The rows are grouped in 4 different ways at once. Each group adds its own fixed numbers to the row, and there is some noise. The rows also spread widely along 17 directions, which tell nothing about the answers.
(in the rows, 128 means zero)
Known rows, each followed by its group in each grouping:
[152 143 100  83 110 145 167 139 124 138  85 124 163  85  91  95  85 120
 129 110 112 145 121  86 136  95 142  88 123  98 102  77 103 118 186  91
  81  88 169 145 118 123 126 126 118 126  99  67] | Z_939 Z_774 Z_966 (2)
[127 174 139 118 165 114 168 138 101 112 164 132  84  99 155 169 149 136
 127 135 105  87 180 160 156 148 156 130  89 151  90 164 108  99 126 112
 138 139 151 103  92 138 121 137 114 130 137 136] | Z_585 Z_484 Z_342 (2)
[135 169 124 113  76 123 115 153 161 169 107 148  78 167 113  61 125  87
 117 116 128 128 143 152 168 138 152  80 137 136  78 147 129  90 194  79
 137 155  93  98 189 103 130 114 140 121 126  68] | Z_715 Z_948 Z_543 (1)
[184 132  97 174  93 156 195 128 110 169  39 140 129  91 155 130 145 134
 135 109 172 144 135 187 134 128 165 134  77 133 109 104 157 136 195  84
 135  73 158 167 125  87  97  86 101 114  90  82] | Z_581 Z_827 Z_342 (0)
[141 128 102 193 147  86 147 156  82 117 107 106  86  70 167 132 140 129
 142 117 155  92 163 140 150 175 135 147  92 160 139 127 146 122 119 125
 144 163 149 123 162 133 140 159  92 126 117 114] | Z_715 Z_530 Z_543 (0)
[137 127 130 196 122  94 141 159  88 169  64 161  56 118 170  79 134 136
 129  96 125 174 213 139 111 134  80 130 126 155 155  81  69  95  63 145
 121 107 143 119 186 140  93  92 104 146 121 101] | Z_581 Z_964 Z_966 (1)
[106 120 134  92 113 110 122 144 154 170 121 124 153 135 143 100 136 186
 136 117 120 121 136  82 178 145 129 160 162  72  69 161 132  96 135 109
 154 112 104 154 102 168 135 138 141 117 120 113] | Z_671 Z_827 Z_342 (0)
[141 153 113 126 115 135 178 125 119 151  56 163 102 163 204 122 146 130
 107  86 133 154 163 178 152 165 148 151 102 124 104  83  90 149 169  97
 135  76 158  95 155 103 119 121 103 110 109  77] | Z_671 Z_530 Z_966 (1)
[135 105 113 155 139  86 125 178 129 135 110 142 150 100  98 101 143 148
 117 143 102 127 180  68 161 102 100 129 135 109  98 191 106 122  93  86
 145 127 120 184  79 158 130 126 104 146 149 131] | Z_939 Z_484 Z_543 (1)
[152 137 112 162  87 103 118 152 131 177  98 150 124 108  97  83 124  99
 126 164 145 177 133  86 109  95 108 115 136 103 143 139  89 102 182  87
 114 130 115 117 163 118 145  83 132 125 113 124] | Z_585 Z_964 Z_966 (1)
[124  91 129 145  98 116 111 173 115 142  80 117 156  93 135 115 127 144
 148 129 133 142 151 103  64 158 138 207 117  82 131 143 153  83 106 148
 183 102 105 160 125 147 174 127 140 112 126 151] | Z_939 Z_948 Z_966 (2)
[157 120 113  69 106 131 102  99 118 136 117 115 138  89  95 174  91 109
 149 168 172 129 106 115 104  96 133 165 105  31 127 157 119  99 131 107
 138 106  80 133  96 139 166 138 165 151 145 126] | Z_581 Z_774 Z_543 (2)
[142  89  81 185 119  91 134 202  97 138 117 100 141  67  13 142 151 103
 124 163 133 114 167 106 124  73 146 127  95 116 153 163 160 102 146 124
 137 147 140 216 158 125 160 117 105 112 146 109] | Z_671 Z_827 Z_966 (0)
[164 152  88 169 123 102 145 100  67 150  90 134  61 122 151 130 122  85
 108 103 139 164 184 182 110 123 131 130  90 163 123  94  86 105 126 129
 116  83 156 113 144 118 136  92 107 130 141  75] | Z_671 Z_774 Z_342 (1)
[156 137 107 155 148 129 157 110 148 147 100 123 125 103 168 164 143 167
 138 112 144 143 137 152 128 172 136 194 103 102 112 124 123 143 166 143
 175  72 104 148  87 143 123 103 131 120 102 151] | Z_939 Z_827 Z_966 (1)
[116 155 127 153 128  96 124 144  99 152  82 149  79 121 169 103 114 100
 133 116 111 188 125 100  76 143 126 100 132 206 130 139 121  71 120 158
 160 114  53 151 102 168 159  98 143 143 137 143] | Z_939 Z_530 Z_342 (2)
[122 124  94 123 121 113 105 129 111 118 122 105 132 104  86 127 122 106
 106 131 109 164 151 101  99 127 154 167 112  91 104 122 112  98 126 147
 129 105 141 151  89 142 163 113 149 110 140 147] | Z_581 Z_964 Z_342 (2)
[129 149 136 162 153 127 142 123 136 169  82 152  62 146 180 111 138 159
 121  83 109 189 179 159 127 150 107 134 142 153 131  73  68 133 125 165
 129  69 117 121 138 149  88  76 135 132 107 122] | Z_715 Z_827 Z_342 (2)
[109  97  99 106 114 132 127 188 118 123  86 110 163 106  66 116 114 138
 125 108 114 155 170 113 110 112 145 165 121  75 140  78 134 112  82 153
 145  89 128 193 148 135 115 129 134 123 116  96] | Z_671 Z_774 Z_342 (1)
[177  88  70 186 122  98 124 136 106 150  70 118 132  83  69 115 114 101
 113 144 144 166 160 106 106  86 112 138 108 114 159 103  87 137 143 132
 105  69 139 177 147 122 168 103 117 107 123  96] | Z_585 Z_530 Z_543 (1)
[140 136  99 139 117 128 114 177 169 113  95 143  99 122 100  85 131 105
  82  95  84 125 207 127 141 133 143 100 130 139  81 142 103 138 164 121
 143 127 144 122 127  93 129 116 126 111 137 138] | Z_939 Z_964 Z_966 (1)
[125 124 142 167 138 102 170 158  94 151 121 127 121  89 133 139 148 157
 129 139 113 113 179 122 133 147 131 167 111 115 123 139 110  88 124 110
 135 105 164 133 125 148 147 120 103 105 122 118] | Z_715 Z_964 Z_342 (1)
[149 146 149 129 100 156 166 191 155 164  44 174 106 120 177 127 133 134
 139 117 150 118 137 152 116 131 135  94 122 149 137 146 144 140 164  93
 175 127  72 126 162 107  98 112 131 144  95 137] | Z_585 Z_530 Z_966 (1)
[144 130 159 103 100 129 150 131  76 175  97 140  97 101 154 176 100 131
 155 148 153 116 158 156  72 112 132 166  98  90 137 152 131  59  91 112
 139  93 121 123 124 148 146 116 142 139 141 108] | Z_585 Z_827 Z_342 (1)
[144 147 154  95 123 182 208 176 100 137  71 148 154  65 123 171  99 139
 136 131 127 134 135 133  88 100 155 119  96  99 145  95 123 109 160  80
 115  77 165 138 105 124 107 109 123 130  95 117] | Z_715 Z_964 Z_342 (1)
[167 137  56 131  94 119  98 140 114 121  43 137  89 116 136  91 110  58
 106  88 165 164 150 148 103 113 142  83  98 155 112 123 144 143 133 121
 150 126  87 150 141  98 120 127 130 161 148 103] | Z_671 Z_948 Z_966 (0)
[183 115 136 139  76 145 132 158 137 198  61 144  87  97 128 105 110 150
 161 113 180  95 176 166 121  85 105 107 134  85 133 144 144 121 116  86
 129 132 116 139 190 108  63 108 129 162 106  92] | Z_585 Z_827 Z_966 (1)
[149 115  89 176 133 105 118 134 129 142  93 112  60 104 129 126 117 109
 109 100 116 134 179 131 115 144 127 121 119 163 137 101  94 128 174 183
 127 104 134 114 170 119 173 112 136  90 121 133] | Z_585 Z_827 Z_966 (0)
[ 75 150 100 133 120  72 101 153  67 129 116 127 100 194 127 114 170  90
 108 114 116 193 162 145 105 153 159 184  95 126 111 139 135  93  58 133
 157 163 119 177 138 160 137 119 115 148 175 101] | Z_671 Z_530 Z_966 (2)
[219 103  64 155 125 104 101 117 136 111  97 118 117  41 117 112 119 112
 126 123 169  72 200 131 146 119 107 129  99  95  92 177 123 141 114 107
 152 111 121 133  99  99 126 163 113 151 143 115] | Z_939 Z_948 Z_966 (1)
[147 161  62 143 121 128 117 127 171 115 120 127 123 146  85  91 168 109
 115 114 134 181 161 182 162 155 160 161  89 102 104 100 114 156 169 133
 149 113 108 153 149  91  79 104 123 129 108  90] | Z_939 Z_964 Z_966 (2)
[153 115 122 102 125 131 108 112 135 153 130 124 117 129  81 164 110 142
 122 133 134 126 160 133 129  78 118 168 128  37  93 165 106 136 125  85
 118 116 142 154  82 151 112 106 138 154 159 129] | Z_939 Z_827 Z_543 (1)
[118 125 121 113 129 143 135 155 127 118  96 117 124 117 148 158 118 143
 137 102 124 140 139 139 107 153 156 177 106 103 123 110 142 128 136 139
 161 113 116 146 118 136 134 125 133 130 120 142] | Z_939 Z_774 Z_543 (0)
[171 122  79 119 100 118 133 141 150 152  90 127 156 103  88 102 137 127
 128 132 164 115 139 125 177 103 134 119 118  80  95 150 137 137 163  81
 143 111  99 171 137 114 114 141 118 136 118  69] | Z_671 Z_948 Z_966 (1)
[101 124 117 186 110 115 157 200 113 152  61 144 103 167 116  95 161 122
 101  85  88 170 175 139 112 139 157 133 119 168 113 119 144 132 134 119
 150 136 154 196 150 133 114  85  98 116 134 122] | Z_939 Z_530 Z_966 (1)
[148 116  66 148 139 129 137 153 123 103  91 109 135 122 110 114 146 141
  87  79 118 130 198 157 162 138 156 169 103  91  83  95 107 190 133 101
 120 106 211 159 110 105  97 128  98 112 122 106] | Z_671 Z_964 Z_543 (1)
[151 112 101  96 120 154 172 125 113 136  42 124 112  80 137 149  82 117
 133  95 136 127 115 114 121 107 140  91 115 125 134  75 120 145 159 124
 117  75 119 157 123 134 141 143 134 125 103  99] | Z_581 Z_964 Z_342 (1)
[164 121 128 147 120 122 133 165  89 138 116 136 112  52  72 115 106 123
 140 142 124 134 229 150  85  84 110 147  98 101 150 112  94  51  68 143
 113  81 159 137 141 116 102 101 120 147 132  88] | Z_939 Z_774 Z_342 (2)
[112  63 112 166 108  98 135 166 117 153  73 121 132 146 120 141 166 149
 110 116 119  98 172 116 135 139 142 191 122  90 104 180 159 145 116 107
 180 129 134 197 132 147 171 144  99 107 161 124] | Z_939 Z_948 Z_966 (1)
[109 123 101 148  90  96 128 183 110 149  60 167 139 159  92  85 145  92
 112 144 124 191 146  98 133  96 118 120 118 119 151 119 106 131 126  77
 131 135 118 163 177 118 133 111  93 144 142  70] | Z_939 Z_774 Z_543 (1)

New rows. What belongs after each?
[149 165  54 110 114 115  91 100  93 102 135  87 102 116 102 113 116  76
 125 109 162 136 132 152 128 113 168 130  95  95  88 129 146 150 120  86
 104 187 158 138 108 120  92 140 124 166 142 116] | Z_585 Z_964 Z_342 (2)
[137 102 151 141 103 134 119 199 152 143  83 163 153 107 123  95 137 152
 112 132 103 130 207 112 114 128 121 170 135  77 109 160  97 107 126  99
 158  96 149 113 120 102 133 107 123 113 129 144] | Z_939 Z_774 Z_543 (2)
[169 111 141 134 105 120 127 161 110 148 108 132  88  74  92 146 121 107
 119 144 127  75 220 154 105 104 136 120  97 103 115 180 122  70 121 120
 137 108 149 115 144 106 163 131 128 114 159 109] | Z_715 Z_827 Z_966 (2)
[112 120 104 123 102 101  88 162 118 151 115 133 147 162  88 107 168 138
 113 125 135 172 186 142 135 107 142 182 115  69  84 183 155 103  55 104
 163 134 112 210  93 148  89 102 127 159 167 115] | Z_671 Z_827 Z_342 (0)
[168 118  98 147 116 157 135 151 146 161  45 130 120  93 110 119 101 127
 138 107 145 181 118 124  81  88 126  96 131 126 161  81 116 161 177 147
 122  78  96 177 144 122 102  81 153 133  86 139] | Z_585 Z_827 Z_966 (2)
[107 112 115  93 120 111 109 110 136 141 107 120  83 167 154 155 139 154
 144  99 151 103 165 167 166 151 127 195 117  61 112 138 139 148  67 124
 173 139  93 141 156 152 105 169 122 161 151  83] | Z_939 Z_827 Z_342 (1)
[139 146 132  71 172 136 196 170 125  94 108 146 109  55 129 155  93 146
 137 118  96  86 194 127 175 122 123  84  90 148 122 105  90 100 105 143
 123  68 125 131 110 132 119 171 113 141 116  71] | Z_939 Z_484 Z_543 (0)
[117 123  94  64  78 126  88 139 137 139  87 126 127 135  64  98  85  75
 114 123 111 168 146 101 107  89 149 114 128  90 106 117 131  82 133 134
 123 104  94 157 140 128 168 130 157 128 159  75] | Z_939 Z_827 Z_342 (0)
[119 110 105 116 123 101 108 145 128 134  94 100 120  96 126  89  94 132
 148 106 109 132 127  72 128 155 123 130 142 130 119 105 123  95 123 164
 141 111  87 149 138 161 175 154 141 118 114 100] | Z_939 Z_774 Z_543 (2)
[120 131 134 166 139 134 152 186 142 143  39 184  86 138 180  95 159 157
 103  80  94 176 203 146 143 140 111 107 135 169 129  92  76 163 107 133
 147  90 137 136 140 114  65  91 110 132 114 136] | Z_581 Z_827 Z_342 (2)
[169 125 112 106  85 132 143 131 121 164  77 134 170  91 136 100 115 143
 143 125 168 103 140 117 141 114 143 131 123  74  72 166 155 110 127  51
 135 107 135 154  93 117 111 136 116 145 112  92] | Z_585 Z_774 Z_342 (1)
[150 139  62 140 140 115 137 125 152 116  84 125 143 118 114  92 128 117
 107  97 108 176 160 134 153 164 145 144 100 138  93  79  96 135 153 150
 140  51 110 163 107 115 139 120 119 110 104  77] | Z_939 Z_774 Z_543 (1)
[ 91 124 101 178 135  83 168 170  95 146  89 123 122 147 115  97 162 131
 109 105  85 176 161 109 145 163 149 157 112 156 119  83 111 105 121 149
 129 108 156 189 148 161 151 106  98  92 120  93] | Z_581 Z_530 Z_966 (1)
[ 85 108 118 126 126  93 117 145 131 157  78 134  83 162 143 108 130 130
 120 102  92 153 146  93 147 141 123 120 152 148 133 102  94 127 121 167
 138 106  89 143 176 160 172 143 134 102 134  97] | Z_585 Z_827 Z_342 (2)
[130 155 116 144 132  86 139 136 113 169 102 162  68 155 130 120 147  97
 104 134 108 155 161 133 154 115 128  77 109 192  99 174  98  96 144 118
 131 107  90 153 117 141 162  99 120 130 161  86] | Z_585 Z_827 Z_543 (0)
[147  87  46 178  97 107 134 120 105 151  38 103 112 121 118  96 140 118
 129  84 169 170 136 133 149 123 127 146 106 104 146  59 131 183 138 126
 115 120 149 187 193 118 109 126  98 132 109  71] | Z_581 Z_964 Z_966 (0)
[137 130 137 173 117 114 111 138 137 176  91 139  81 126 155 123 138 124
 129 128 132 168 127 120  87 150 118 137 141 136 140 140 106 107 175 149
 163 112  70 119 148 148 163  87 154 116 122 165] | Z_715 Z_948 Z_966 (2)
[131 122  60 184 109  89 105 151  84 139  85  86  88 100  98 113 111  75
 139 120 161 165  81  95  99 100 140 104 122 164 157 110 157 133 176 126
 127 182 102 179 174 152 158 120 126 135 129 121] | Z_671 Z_948 Z_543 (0)
[118 144 120 111 105 109 171 129  62 142  79 145  94 140 151 147 134 102
 129 124 137 154 176 179 112 154 155 177  62 107 136  93 115  74  81 124
 135  94 144 123 164 129 148 135 107 129 140  53] | Z_581 Z_964 Z_966 (1)
[ 95 124 106 149 138 103 150 212 132  92 107 138 160 116 105  86 165 139
  92 115  64 133 217 107 164 161 160 154 110 135  86 136 117 114 103 116
 157 122 173 159 106 119 128 135  87  97 130 121] | Z_939 Z_484 Z_342 (1)
[135 117 110 124 112 132 136 137  94 149 107 116 137 153  91 155 139 132
 101 118 126 159 164 162 115 106 163 196  97  66  87 138 134 125 137  96
 120  95 180 185  87 136 135  87 123 118 154 112] | Z_671 Z_530 Z_543 (0)
[102 141 140 149 131 106 140 120 117 190 118 130  87 165 181 135 158 185
 155 115 140 155 127 148 148 154 118 188 140 103 129 116 109 115 120 138
 157 117 100 137 157 177 107 105 128 132 112 106] | Z_671 Z_827 Z_342 (2)
[132  99 137 142 143  98 158 140 112 151 123 110  87  94 142 157 147 178
 141 109 116  68 197 143 158 170 126 169 108 115  89 162 133  86  75 160
 167  97 118 167 112 168 150 149 123 115 139 114] | Z_581 Z_964 Z_966 (1)
[136 162  88 105 127 108  96 120 170 123 199  91 143 101  72 102 122 133
 128 156 127 135 134  99 173 146 145 173 128  56  92 126  90 103 201 120
 108 143 138  86 136 127 146 124 152 103  98 127] | Z_585 Z_964 Z_543 (0)
[132 125 111 101 103 141 132 139 116 140  51 154 120 144 113 152 126  83
 103 127 134 175 140 145  93  95 157 120  96 104 141 116 119 139 146 106
 137  89 113 148 134 115 149 117 137 129 153 100] | Z_715 Z_827 Z_342 (2)
[164 166  84 144 138 113 149 105 117 143 123  98  79  99 123 118 115 128
 145  88 137 124 152 168 144 153 148 123  99 148  84 105 144 106 137 141
 125 118 125 165 117 145  96 111 122 143 111  84] | Z_939 Z_827 Z_966 (1)
[129 131 127 131 159 113 147 132 122 133 124 135  53 119 155 168 135 145
 126 113 119  90 204 162 160 132 112 144 118 124 139 115  77 148 106 136
 129 125 147  90 166 134 111 144 116 132 132 115] | Z_585 Z_827 Z_342 (1)
[154 116 110  75  92 170 149 186 142  93  58 154 149  91  76 134 110  90
 107 129 118 116 202 163 112  92 165 129  74  76 132 104 116 131 143 106
 130  84 162 122 158  58 122 146 122 118 129  82] | Z_939 Z_484 Z_966 (2)
[135  93 129 132 107 111 118 183 111 151  70 166 102 139  93 125 142 108
  85 122 109 146 245 148 109  89 111 140 107 105 125 154  94  97  73 139
 145  76 133 159 146 115 141 108 122 128 178  94] | Z_671 Z_530 Z_966 (0)
[158 114  96 164 147 120 139 128 103 130  97 113 128  58 146 151 123 152
 148 122 159 137 139 125 104 137 119 174 109 105 137 115 127 131 108 139
 154  99 119 165  89 156 112 119 131 140 105 163] | Z_581 Z_948 Z_342 (1)
[130 127 107 115 118 126 127 119 150 140  98 134 148 125 158 135 137 152
 123 130 155 155 120  98 150 144 121 178 132  42 131 110  92 168 180  91
 133 117 129  95 138 132 135 134 125 127 108 144] | Z_715 Z_964 Z_966 (0)
[161 110 133 130 158 144 180 214 100 119  99 123  87  36  66 162  88 137
 130 111 104  63 207 136 128  64 121  71 108 151 149 115 115 116 108 131
 104 107 166 172 139 127 103 135 121 134 123 104] | Z_671 Z_530 Z_543 (1)
[106 134 118 127 123 126 149 184 136 157 106  99 118 100  96 123 109 151
 174 120 137 142  87 111 128 131 136 127 135 125 165  85 152 107 154 159
 154 137  58 186 183 166 119 118 153 128  78 105] | Z_671 Z_964 Z_543 (1)
[122 137 117 145 124 100 151 114 115 170  57 147  89 166 220  61 139 171
 130  53 114 147 175 140 177 177 116 131 143 162  63 113 117 126  76 114
 147  97 123 156 119 161  90 127  92 145 122  65] | Z_939 Z_484 Z_342 (1)
[109 144 133  85 106 140 123 155 132 133  94 137 120 144 133 113  97 109
 110 104  95 169 155 109  85 141 147 157 134  91 113  91  96 101 148 126
 127 113 143  96 139 135 151 112 148 115 124 137] | Z_939 Z_530 Z_966 (1)
[138 146  77 123 136 100 133 141 129  87 146 113 132 114  88 148 163 101
 112 149 136 102 163 165 182 165 180 174  64 100  82 164 144 122 135 109
 163 141 121 150 107 108 145 156 116 116 139 106] | Z_581 Z_530 Z_543 (1)
[119 141 171 139 129 116 214 173  89 174  88 173  84 128 142 165 138 127
 131 142  99 125 159 132 124 115 128 110 105 167 146 135  98  78 155 106
 128  95 132 135 159 149 163 108 100 114 134  82] | Z_939 Z_530 Z_966 (1)
[179 119 106 121 125 137 144 119 111 133  99 109  78  66  99 183  98 102
 137 127 156  85 149 175 117 110 147 115  85 121 119 143 147 108 143 131
 146 106 105 151 122 119 145 129 144 137 132 110] | Z_581 Z_774 Z_543 (1)
[151 135 105  91  99 147 136 160 142 121  54 157 103 114 159 110 113 108
 113  87 146 124 190 162 142 129 134 104 106 115 123  90 104 141 136 121
 143  99 123  87 186  76 101 149 121 141 118  81] | Z_671 Z_774 Z_966 (0)
[167 114  74 140 113 121 112 136 100 116  98 100  94  84  94 113 101 109
 129 103 151 127 206 179 119 127 131 171  90  88 137  76 107 113  97 153
 119  95 161 125 179 102 116 135 124 124 123  68] | Z_671 Z_964 Z_543 (1)
[143 123 149 138 120 141 151 178 124 144  66 178 121  93 148 126 133 137
 107 129 123 151 201 122 111 102 104 125 123 105 144 130  77 126 123  92
 128  85 152 104 124 109 106 104 116 141 130 137] | Z_715 Z_964 Z_342 (0)
[148 132  76 133 130 141 119 129 154 122 117  96 114 129  82 101 125 135
  99  80 115 146 161 139 164 130 154 137 126  92  67  99 111 170 163 112
 109 126 172 165 101 123  89  99 135 117 114 130] | Z_581 Z_964 Z_543 (1)
[128 106 153 156 100 118 123 170  91 180  58 134  75 132 146  82 108 131
 118  84 103 150 189 129  82 135 124 128 142 146 112 121 123  76  90 144
 124 101 141 152 148 149 149  96 134 116 141 110] | Z_715 Z_530 Z_543 (2)
[140 155 118 122 137 122 137 141 126 131 152 135 108 108 121 173 154 145
 149 158 171 122 180 185 145 127 123 202  80  50 158 126 100 126 113 115
 137 144 140  95 174 114  76 123 121 157 115 117] | Z_585 Z_827 Z_966 (0)
[140 111  62 146 100 100 102 157 130 127  67 116 132 141 115  60 138 114
 105  89 142 140 163 126 171 137 141 139 122 106  91 119 135 161 122  95
 138 139 135 164 155 110 115 146 106 127 129  75] | Z_671 Z_530 Z_543 (1)
[ 93 141 139  94 102 145 134 197 141 124  89 156 121 148 115 120 135 112
 105 120 102 173 174 144 108 142 159 160 107  97 135  95 110  99 137 140
 146 119 127 117 168 110 127 105 143 111 122 134] | Z_581 Z_530 Z_966 (0)
[198 159  74 120 117 144 142 113 154 128  60 147 127  74 142  68 113 115
 128  97 153 162 162 157 157 140 132  78  91 141  81  94 108 121 142 134
 133  54  87 150 100  94  76 119 135 145  89  76] | Z_581 Z_484 Z_966 (2)
[109 155  98 130 151 119 157 174 120 109  97 154 145  95 107 142 132 108
 135 168 130 211 125 105 115 107 120 122  95 138 209  68  79 129 139 149
 131  98  81 143 164 131 114 110 123 143  95 120] | Z_585 Z_484 Z_342 (0)
[168 117 101 159 139 111 113 110 170 163 139 112 113  90  86  89 130 161
 124 123 120 140 187 125 169 136 107 149 139 102  90 118  83  93 129 171
 131  57  99 159 111 146 114  97 151 108 105 110] | Z_581 Z_530 Z_342 (1)
[132 133 139 118  78 114 144 139 169 204  82 163 109 159 136  68 136 152
 139 120 126 131 157 133 183 132 118 120 148 107  94 137 111  88 152  97
 144  89  86 129 181 128 119 120 121 121 113  38] | Z_939 Z_827 Z_342 (1)
